The rows of a group lie close to one hidden flat surface of 14 dimensions, which may be shifted away from zero. Surfaces can cross.
In the rows, zero is written as 128.
Known rows, each followed by its group:
[184 101 151 152 140 124 105 116 106  95  48 179 170 126 111 145 114 132
 133 121]
Zuret
[173 154 130 122 174 145 106 140 176  78 116 108  41 135 182 122 101 143
  90 132]
mebat
[143 152  78  57 145 170 121  81 131 134 145 143 117 129 153  56 122 124
 133 167]
mebat
[137  85 110 155 121  92 114  96 125 153 119 126 165 145 132 115 167 130
 142  69]
gerus
[157 123 150 150 115 122 181 149 115 160 144  76 163 153 131 179  93 130
 132 133]
mebat
[167 127 153 185 112 131 141 117  74 126 167 118 152  91 137 101 120 132
 113 140]
gerus
[139 194 155 113 126 138  97 124 123 119 152 101  97 131 162 119 150 126
 139 170]
gerus
[ 77 131 163 127 114 135 158 146 114 157 161 148 110  90  77 119 131 109
 119 119]
gerus
[130 144 136 162 107 120 132 135  96 129 155 111 116 124 117 122 126 113
 130 130]
gerus
[180 141 141 131 131 141 132 114 153 115 152  83 131 142 175 106 139 135
  98 128]
mebat
[133 109  96 110 113  75 120 121 136 108  95  95  89 153 123 158  84 125
  86 157]
mebat
[112 165  97 110 143 135 164 131 130  57  98 126 108 143 103 180 104 119
 107 149]
Zuret
[169 130 116  88 114 123  87 170  90 119 131  95 126 114 120 110 137 161
 143  91]
gom
[129 101 118 129  84 152 123 141 152 153 136 109 142 139 185 169 133 133
 135  76]
Zuret
[146 106 187 150 121 111 140 146 118 138 104 138  72 105 127 138  60  73
 120 117]
gerus
[148 147 101  75 159 120 102 120 169 166 117  88 141 160  99 151  85 113
 126 183]
mebat
[ 99  91 102 126 115 142 156 147 138 144 101 136 106 113 127 140 155 140
 118 122]
mebat
[131 124 139  99 145  70 117 123 117  94  98 108 114 104  98 144 149 122
 111  91]
gom
[ 69 121   4 105  60 143 154 126 137 151  95  86 132 156 106 133 180 136
 113 156]
mebat
[136 166 142 169 115 114 144  70  95 121 162 101 143 168 151 166 160  42
 174 118]
gerus
[112 151 174 105  99 124 143 125 127 131 136 122  96 129 137 145 109  93
 125 136]
gerus
[138 124 128 127 166 112 136 130 124 141 140  77  98  57 185 160 113 140
 112 154]
Zuret
[113 113 204 103  71 127 129 131 115 130 132 153 134  69 123  85 159 139
  84 159]
gerus
[140 148 178 124 110 167 146 135 148 156 117 119 172 118 158 176 148 137
 126 145]
gerus
[135 153 148 107 117 137 109  97 130 141 179 124 133 126 160 121 128 111
 135 142]
gerus
[104  96 130  88  95 123 183 127 124 157 124 147 152 157  72 145  80  93
 127 121]
mebat
[131 130 171 112 165  82 166 119 100 107  77 133 105 100 108 149 107  95
 136 128]
Zuret
[172 142 182 176 201 116 133 158  73 147  89 131 106  65 115 117 134 133
 170 129]
Zuret
[ 86  80 133 126  85  56 170  95 109 102 156 108 163  83  80 142 133 129
  45 104]
Zuret
[117 156 141  96  92 134 130 116 113 132 175 140 167 158  98 102 122 138
 125 130]
gerus
[109 101 139 113  95 144 175 171 100 122 126 117 151 139 100 168 123  43
 175 180]
Zuret
[112  90 125 114 146  99 109 152 113 157 149 144 114 114  90 149 106 142
 133 159]
mebat
[128  95 153 157  96 126 142 181 131 129 122 113 139 136 116 135 124 115
 131 103]
gom
[124 124 120 105 113 149 152 122  96 133  88 141 120 131 190 120 169 104
 204 110]
gom
[189 163 174  92 187 142 108  54 152  38 104 179 134 146 172 122 118  91
 122 115]
Zuret
[142 148 112 126 146 106 135  72 140 102 131 109 105 130 179 131 113 140
  96  97]
gerus
[117 122 107 120 101 123 112 155 122 112 130 107  93 134 135 139 125 114
 133 132]
Zuret
[150 132 136 117 147 137 120 149 153  96 101 122 145 124 119 157 114 154
 101 134]
Zuret
[111 134 101 112 128 159 212 103  98 115 143 129 104  96 179 174  68  97
 136 125]
Zuret
[113  87 137 112 152 105 119 166  98 174 121 135 126  58  92 118 123 147
 148 128]
gom
[ 96 132 136  90 173  95 107 111 145 156 169 122 160  99 109 136 150 142
 134 142]
gom
[149 105 137 140 193 122  54 205 155 174 121  81  46  59 148 160 112 120
 151 121]
gom
[127 131 118 131 156  89  95 119 168 100 145  89 140 123 119 181 119 135
  85 139]
gom
[125  80 122  54 117 106  94 111 146 119  41 172 143 129 159 115 134 151
 136 140]
gom
[111 149  59  70  98 130 111  90 168 140 175  74  84 160 151  92 123  91
 103 142]
mebat
[136 130  97 133 121 107  93 147 134 137 151  77 121 158 130 158 136 146
 124 167]
mebat
[186 112 116 126 100 102 104 104 174  92 117  56  90 138 175  95  98 121
  40 137]
mebat
[164 135 143  79 156 120 113 143 140 117 157  88 132  89 127 150 112 155
 101  61]
gom
[128 103 102  73 141 141  91  86 169 152 155 145 141 126 125 109 122  99
 112 154]
mebat
[122 113 162 189 159 122 135 169 109 170 138 112 136  98 130 123 144 109
 177 165]
gom
[131  93 134  90 119 119 128 111 124 125 138 150 118 119 139  84 127 135
 109 129]
mebat
[172 147 167 179 137  90 153 144  98  70  82  85 139 125 138 111 156 155
 114 135]
gom
[141 142 115 182 160 102  97 110  82 125 160 127 128 114  92  75 173 127
 149 125]
gerus
[167  96 140 121 123 130 106 140 118  73  71 131 121 128 152 148 130  59
 150 194]
Zuret
[102 119  90  96 132 171 143 150 121 116 120 155 121  97 122 142 128 127
 141 158]
Zuret
[171 110 151 182 138  85  75 110 118 126 152  88 162 112 133 164 146 105
 120 128]
Zuret
[154 140 178  92 147 102 116 128 177  99 142  94 121 139 167 116 108 142
  95  98]
gom
[146 137 125 167 120 128 129 133 123  97  75 124 120 141 129 130 160 144
 119 113]
gerus
[120  93 105 144 111  85 112 149  57  91  81 168  98 115  65  96  90  99
 143 175]
gom
[183 121 106 160  63 124 165 127 103  98  81  74 154 180 129 116 122 107
 106 149]
mebat
[157 139 177 130  98  82 110 116  80 124 160 105 126 108 133  66 122 138
 107 150]
gerus
[ 94 159  98  58 125  91 159  84  92  92 109 126  99 125 147 125 128 126
 139 149]
Zuret
[ 82 115 118 155 167 129 130 141 153 112  73 170 101  98 142  93 158 162
 126 192]
gom
[106  76 150  96 109  81 135 114 154 123 132 121 115  90 164 101 109 150
  72 103]
gom

New rows. What belongs after each?
[109  96 133 139 121 103  97 195 156 102  83 124  98 123  77 120 143 147
 101 115]
gom
[147 149 169 111 104 138 117 146 142 118 132 131 131 152 117 115 107 137
 112 127]
gerus
[172 131 130 122 146 143 120 125 130 129 153 116 137 132 127 105 101 130
 112 158]
mebat
[107 143 110 160 129 129 191 147 114 101 104  88  59 115 157 190 116  79
 141  79]
gom
[152 109 114 125 121 133 140 116 134 129 131 116 142 154 159 190  90 121
 125 149]
mebat
[ 89 151 119 132 158 124 121 156 121 150 129 126 108 127 132 117 151 132
 184 173]
gom
[156 123 156 175 139 118 123 100  96 154 118 119 190 105 128 170 160 107
 152 164]
gerus
[ 97 123 140 131 136 155 162  78 130 109 139 179 108  76 140 124 144  97
 100 101]
gerus
[117 111 138  81  88 116 123 168 125 160 159 119 130 166 108  89 134 155
 143 121]
mebat
[150 173 180 126  79 159 127 135 122 110 144 126 166 173 119 162 120  91
 136 170]
gerus
[104  94 112 110  56 118 111 125 136 163 157 111 128 126 150 144 111 129
 105 124]
gerus
[147 117 168 108 128 131 160 138  91 147  86 131 121 112 184 105 150 110
 197  98]
gom
[139 128 117 152 129 149  90 118 150 132 146 129 119 130 149 164 119  95
 129 132]
gerus
[168 109 155 128 137 136  84 118 128 124 147 164 101 127 145  73  86  98
 135 105]
gerus
[124 167 214 115 133  85 123 132 140 147 114 101 157 156  85 155 176 101
 146 135]
gerus
[127 122 152 118 149 122 118 112 136 103 114 157 141 124 129 108 152 108
 142 130]
gom
[180 120 128 165 134 130 108 167  84 130 130 115 155 149 138 162 122 166
 156 181]
mebat
[127  95 128 152 137 154 150 160 110 119 118 150 107  86 113 142 107  98
 136 100]
gom
[149 149 106  74 120 132 148  71  97 112 183 132 199 140 149 152  61 136
 124 161]
Zuret
[ 98 131 138 136 109 132 111 156 131 147 167 123  71 107 103 144  89  94
 116 144]
gerus
[171 105 145 129 134 103  75 144 109 160 104 142 135 149 100 133  59 110
 161 156]
gerus
[108  90 131 141 132 152 132 165 134 151 130 153 126  97 120 131 124 117
 147 124]
gom
[100 101 121 129  82 120 128 165 138 110  71 135  83 158 153 113 145 105
 154 116]
gom
[109 139 186  95 100 153 130 158 168 156 147 122 100 120 142 154 100 113
 111 126]
gerus
[109 116 128 138 133 159 200 159 102 192 154 105 122  75 175 157 104 125
 170 100]
gom
[147 158 104 169 135 140 120 126  87 152 148 121 168 174 114 115 166 123
 197 116]
gerus
[178 128 155 105 134 138 109 120 132 101 115 136 180 158 137 158 110 100
 153 115]
gom
[150 139 137 124 151 126 128  75 129 111 106 139  99 109 186 145 107 106
 122 131]
gerus
[ 72 101 107 168 114 101 163 149 112  92 137 124  95  72  86  99 157 148
  72 107]
gom
[132 135 185 126 129  87 138 129 165 142 171  65 145 138 182 114 145 144
 115 111]
gom
[ 93 133 141 111 180 149 112 161 177 144 136 135  73  89 152 103 167 143
 139 110]
gom
[125 134 138 121  64 162 112 103 114 110 198 156 149 147 132 103 124  90
 121 134]
gerus
[146 154 153 165  68 165 139 136 121  65 145 126 126 130 129 136 118 119
  68 153]
gerus
[ 99 119 128  72  86 107  66 118 150 137 161 140 104 138 111 137  86 107
 103 162]
gerus
[115 156 112  91 129 115 169 124 121 140 125  70 130 112 182 159 150 169
 133 132]
Zuret
[142 129  91 124 135 144 146 149  85  96 119 121 130  66 116 117 136 188
 100 105]
gom
[199 161 119 153 154 148 163 143  55 112 107 108 159 100 152 143  66 186
 141 178]
Zuret
[147  72 160  84  93  96 156 178 115 111  59 143 138 110  88 110  63 175
  85  87]
gom
[102 145 115  80 146 125 108 116 175 110 149 114 112 126 147 155 148 129
 112 117]
Zuret
[128 171 149 102  82 157  96 120 151 112 159 125 111 192 166 106 170  90
 161 110]
gerus
[110 153  85  84 115 104 148 111 120  99 114  91 130 123 160 148 142 183
 102 142]
Zuret
[139 131 186 115 168 105  96  99 144 139 139 140 116  83 137 118 131 114
 111 136]
gerus
[141 155 157  94 101  91 147  63 102 105 142 132 131 164 158  95 118  99
 136 102]
gerus
[182  68 168  68 102 130 105 154 108 122  44 180 148 126 146  84 110 128
 165  99]
gom
[133 120  99 173 158 123  80 164 116  62 156 119  54  78  67 149 116  79
  92  95]
gom
[110 121 125 129 113  94 113 157 137 103 115 103  99 145 100 148 126 103
 123 111]
gom
[148 133 159 122 131 180  80 150 159 162 185 145 142 132 143  94 137 129
 145 111]
gerus
[ 90 154 129  98 110 133 123 118 136 147 154 139 109 160 121 141 134  87
 161 114]
gerus
[150 125 126 135 125 138 143 128 131 112 137  93 174 110 157 155 163 155
 114  98]
gom
[122  94 126 111  93  92 120 121 145 135 116 112 161 135 123 172 104 149
  92  96]
Zuret
[142 123 141 159 124 120 120 161 134 100 120 115 137 155 108 148 103 111
 129 142]
gom
[136  89 132 132  98 110 123 189 127 114  78 112 113 123 111 129 102 153
 108 113]
gom
[143 146 152 138 141  69 178  91  63 120  97 115 171  97 114 130 142 166
 123 112]
Zuret
[113 134 123 126 145  77 155 110 123 149 134  72 151  77 139 168 143 193
  85 116]
Zuret
[ 83 156 148  81 158 104 142 135 161 137 127 120 106 128 151  90 156 171
 133 132]
gom
[178 137 117 202 143 139 106 106 119 117 162 117 116 185 160 114 132  60
 182  58]
gerus
